There are 4 ways to turn a row about zero (a turn may also mirror it). The second row of each pair is the first, turned, with some noise. The first 40 pairs use one turn. New pairs use 3 turns, one after the other, and a turn may come again.
Some pairs, each with its turns in order after it:
[ -2  -2 -26 -24  15 -28 -24 -12  17]
[ 22   8   2  28   7   6  -6 -42   4] : Z365

[  0  13   5 -27  -7   1 -21 -20 -11]
[-20 -18   3 -20   7 -18  19  -2  16] : Z433

[  1  25 -20 -22 -21  20   5  -9   8]
[  3 -23  14 -14 -18   2  13 -36   1] : Z433

[ 27  18  11   4 -13  20  26 -15  26]
[  1 -15  23  23 -36 -14   6  -9 -20] : Z433

[-27  16 -11 -19   6  -2  22  -6  22]
[  2   4 -12 -22 -23  -3 -18 -28 -10] : Z433

[  4 -25 -24 -25 -15 -25 -17 -26   3]
[ -9  -4 -29 -11 -34   4   5  25 -25] : Z396

[ -5 -23  -8 -23   9  -4 -10   9 -15]
[ -5  13 -12   8   2  -4  12 -19 -27] : Z365

[ 18 -25  12  22  -2  -8 -25  18  18]
[  4  16 -19 -18 -17   0 -27 -11  29] : Z396

[ 17  18  -2  11 -18 -25  19   9   2]
[ -2 -27  -3  16 -16  -2   7 -29   8] : Z396

[-18 -27  22 -24 -28 -13 -22  24 -18]
[ 18 -33 -21 -16  17   2 -12  28  38] : Z433

[ 14  18 -28   7   2  14 -24 -25   5]
[ 11   6  -5 -25  -8   4 -20 -31  22] : Z365

[17 21 16 23 -5  2 -5 28 26]
[ -2   9  18  12 -37  22   0  23   1] : Z433

[ -2  13 -23  -3  -2  24 -13   8  12]
[-13 -12   6  -6  -6  29   9 -17  -5] : Z433

[ -7 -21 -16  15  -4   5  -6  22  24]
[-22  20  -9  19 -16  13 -15   5   7] : Z365

[  1 -14  23  27  10 -21 -27  -1 -26]
[ 16 -17   3  12 -41   9  -4  17 -27] : Z211

[-19  16 -19  23  -6  18 -20  -2  24]
[-12   6  -7  11   8   8   3  26  41] : Z396

[ 21  -9   9  -5   9 -19 -20 -18 -16]
[ 26 -11  -9  -1 -11   2  25 -19  -1] : Z365

[ 10  22  24  -2 -23  23   8  -2   9]
[11 -1 24 22 -3 32 -7 -9  9] : Z396

[-28 -26  -5  14  19  11   1 -27  -1]
[  9 -30  28  13   3 -23   6 -15  -9] : Z211

[-17 -20 -22 -13   7   5 -25  28  15]
[ -1  -2 -16 -44  12   9   0  27  16] : Z396

[ -4   1 -28  -8   5  22 -24 -22  22]
[  2  24  -6  -6  -2 -12 -21 -30  25] : Z365

[-17 -25  24   0   4  28 -11  -7   9]
[  3 -35  -7   8  -7 -11  28 -18   4] : Z211

[ 28 -25 -28 -19 -15   1 -14   0 -16]
[ 13   0 -20  -5  20 -30 -15  37   1] : Z211

[ 15   1  -1 -20   3   2  25 -13  -9]
[ 13  19   3 -25   1 -19   4  -2  13] : Z211

[ 12  -9  21  24   0  14 -12 -26  13]
[-14 -11  17  12   6 -10   6  25 -30] : Z433

[ 15  -2  21 -25 -23  20 -15  -8  12]
[ 19  26 -22 -16  24  -2   7  12  11] : Z365

[-19 -23  18  23  19  -2   0  -4   5]
[ 15  27 -25   4  19 -15 -15   1   4] : Z396

[ 20  10  -5  25  26  19 -28  28  -4]
[-13  18  28 -27   3 -22 -12  -5  39] : Z396

[ 10  22  17  11 -19 -14  28  21  16]
[ -1  18  -9 -21   1  38   8  -8  -1] : Z211

[ 11  26  14  10 -15 -23  -4  -5  24]
[ 30  -7  11   7   5  20 -10  15  23] : Z365

[ -5   0 -22 -27 -13  -3  16   6  -7]
[ 14  -9  -5  -7   2  -3  -5 -31  18] : Z433

[  0 -13  -2  -6  26 -27   2 -23 -24]
[-11  22 -10   2  29 -30  -1  -4   4] : Z433

[ -6  27  -9 -17 -28   5   5 -28 -13]
[-21  -8  16  31  -9  21  16  13 -18] : Z396

[-17  28  24 -25   4  25 -26  25  -7]
[-43   0 -33  15 -28  -5   7  -8   9] : Z211

[ 18  -9  19   3  27 -21  15  25  27]
[ 27  -8 -15 -16  -8  35 -21 -20  17] : Z211

[-13  13  24 -11  28  27 -20   6  -4]
[-15  -7 -18  20 -30 -10   9 -23  13] : Z211

[-13   2 -20 -26 -20  -8  -5  10 -25]
[ -2  21  16 -10  10   9   2 -17 -37] : Z365

[-22   9  15  -6  18 -17   5 -10  18]
[ 17 -18 -12  17  13 -16 -16  16  -5] : Z396

[-14  27  -6  28   1   6  12  20  13]
[ -9  -8  15   4 -10   5 -38  19   6] : Z365

[ 25  -3   0  21   0 -15 -16   6 -25]
[ 22  12 -10   3 -17   2 -11  22 -25] : Z211

New pairs, each followed by its turns in order:
[-11 -28   4 -12 -15  13  11   5  27]
[ 30 -13  12  15  -1  18  -9 -15 -16] : Z396 Z396 Z396

[-20 -12  -4 -10  -1  25 -18 -11 -18]
[ 17   6  -8   3 -17   2  10 -15 -30] : Z396 Z365 Z365

[-14  -8  29  17  -6 -11   7 -19  24]
[-19  -5  17 -10  15  34  11   3  17] : Z396 Z396 Z211

[ 16  12  18  11  23 -28   4  16  24]
[21 28  2  6 29  9 28 -8  1] : Z396 Z365 Z211

[ 18 -15   2  14 -23  23   4   6   3]
[ 21 -15   7  28  11 -11  17  -1   6] : Z396 Z211 Z396

[ 16  -7  21 -25  21 -21  11  13  22]
[  2 -22 -17 -15  23  -6 -11  27 -25] : Z211 Z433 Z433

[ 17  13   0   0  15 -23 -24   6  24]
[-15 -17   7 -10  -7  20   3  22  27] : Z211 Z365 Z396

[ 17 -28 -17  17 -10  20  -4 -24  16]
[ 35 -28  18  -7  -6  -7 -17 -20  -9] : Z433 Z396 Z365

[ 13 -17  19  19  11 -22 -23  -6 -24]
[-27  22 -22  -8  14 -24   7 -18  -1] : Z211 Z365 Z211

[ 16  22  -4 -27  -1 -15  -9 -26   7]
[  5  18 -12 -14 -12  26   6  27  -3] : Z365 Z396 Z211

[ 24  -8 -11  14  13   8  21 -21 -21]
[ 14  30 -19  -2  11 -21 -15  -5 -16] : Z365 Z396 Z211

[  9  25  -6 -15  20   7 -24  -7  -5]
[ -5  -4   7 -14  17  -2   7 -20  35] : Z365 Z365 Z365

[ -6  -5 -25  21 -19  -6   4   4  -7]
[ -2 -29  11 -15  -1  -9 -12  -6   3] : Z365 Z365 Z396

[ 20 -23 -15  25  -7 -16  -3 -17  12]
[-23 -26   2   8  22 -23   4   1  12] : Z365 Z211 Z365

[-25 -22 -11   9 -23 -16  28  18 -12]
[ -1 -23  12 -25 -23  14  31 -25   0] : Z365 Z433 Z396

[-20   0 -14  -4  16  26  -4  18  20]
[  3  -9  21 -12 -11  17 -27 -10 -18] : Z433 Z211 Z211

[ 29  27  12   4  27  15 -18 -18   3]
[ 20  28 -19  -7 -29  -7  -6 -15  20] : Z396 Z396 Z365

[ -3  20 -13   2   4  20 -28   0   8]
[ -9 -28   8 -12 -14   4  10 -17  19] : Z365 Z433 Z211

[  3  -8 -22   2   2   8  18  22  20]
[ -5 -13   9  21  17  16  -6  -1  24] : Z433 Z396 Z396

[  6 -27 -19   9 -27   6  13  -4 -23]
[  9 -19 -10  22  17   6   0  20 -28] : Z365 Z211 Z396

[ 15 -14  -8  22  11  25 -12  -3 -20]
[ -8   6 -33 -12 -10   2 -21   8   8] : Z365 Z211 Z433

[ 27  -7   5  10 -24  26  -9  -8 -22]
[ 12 -14  23   3  25  -7  20  24  11] : Z365 Z433 Z211

[-25  21  -6 -28  -6  10  -2  13 -16]
[ -5  -4  31  10 -18  11   6 -12 -25] : Z396 Z365 Z365

[ -5  19  25  19   3  -3   4 -29 -22]
[ -9  26  16 -31   7  10 -13  11 -14] : Z396 Z396 Z433

[ 14  21 -12  20 -20  24  -6 -21   3]
[ -8  -2  18  -4 -12 -38   0  10  22] : Z365 Z365 Z396

[  1  18  27  27  13 -23 -25 -22  19]
[-25  -2 -12  -1  23  40  15  24 -10] : Z433 Z211 Z396

[ 25 -12   3  14 -10 -15 -12   2  22]
[-27  19   8 -22  -6   3  11   3   5] : Z433 Z211 Z365

[ -1  19 -19 -19 -15   3  22 -14 -10]
[ 22   1  10 -14   7   7   4 -25  23] : Z433 Z365 Z211

[-16  25  -8  24  14  25  23   9   1]
[ 23   9   1  10  -2 -14  38   5  23] : Z396 Z211 Z211

[ -2 -12 -10 -28 -28 -21  13   1  24]
[-24  -9 -15  29  -5  -2  -5   3  37] : Z211 Z396 Z433

[  9   2  -9 -28   8  12  17   0  27]
[  2   1  -6  -5   1  31 -32   0   6] : Z365 Z396 Z211

[ -9  16  27 -20  20 -22 -19   6  -7]
[-6  5 22 18  3 12 22 -2 37] : Z365 Z211 Z433

[ -1  15  21  23  23  18 -20  -4 -14]
[-15   2 -20   7   4  33 -12  -1  29] : Z365 Z211 Z433

[  9  13 -23   3   3  21  19 -23   9]
[ 33 -31 -11  -3  11   8  -2   6   1] : Z211 Z365 Z211

[  6   1  24   3  -8  -1  -6 -27  15]
[-23 -13   4 -23 -12  12 -13   9 -10] : Z396 Z211 Z365

[  5   8  13  18   9  -7 -12  17 -16]
[-13  12  14  20   4 -16   3 -10   8] : Z433 Z211 Z211

[ 13   2   7 -16  -7  -1 -26  -5   8]
[ -4  -3 -25  -6  -3   6 -11 -24  -1] : Z433 Z396 Z365

[  8   0 -26   9  24  10  14 -14  -7]
[ 13 -25  22   7   1   7  -6  17  18] : Z365 Z365 Z365

[  6  15 -12 -13 -26 -11  10  -1 -20]
[ -2   5  26 -14  19  13   2  19   9] : Z365 Z211 Z211

[-15 -22  10  12 -27 -16   8  -8   9]
[-3 42  0  3 -2  1 10 15 -1] : Z396 Z211 Z433

[  3  16 -14   7  13  -1  17  13 -25]
[  8  -1 -16  -2 -22 -19 -14 -12   5] : Z211 Z433 Z433

[ 28 -14   0  -8  25  11 -10  -7 -17]
[-15  -2   3  -5 -27  -6  -1  33 -11] : Z211 Z433 Z433

[ 28 -15  22  -9 -11   4  11  21  15]
[ 24 -13   3  -7   0  23  14 -27 -18] : Z211 Z396 Z396

[-28 -20 -14  -8  -3 -21 -25  18  -4]
[-22  21  26 -13  26   6   6 -16  -3] : Z433 Z365 Z433

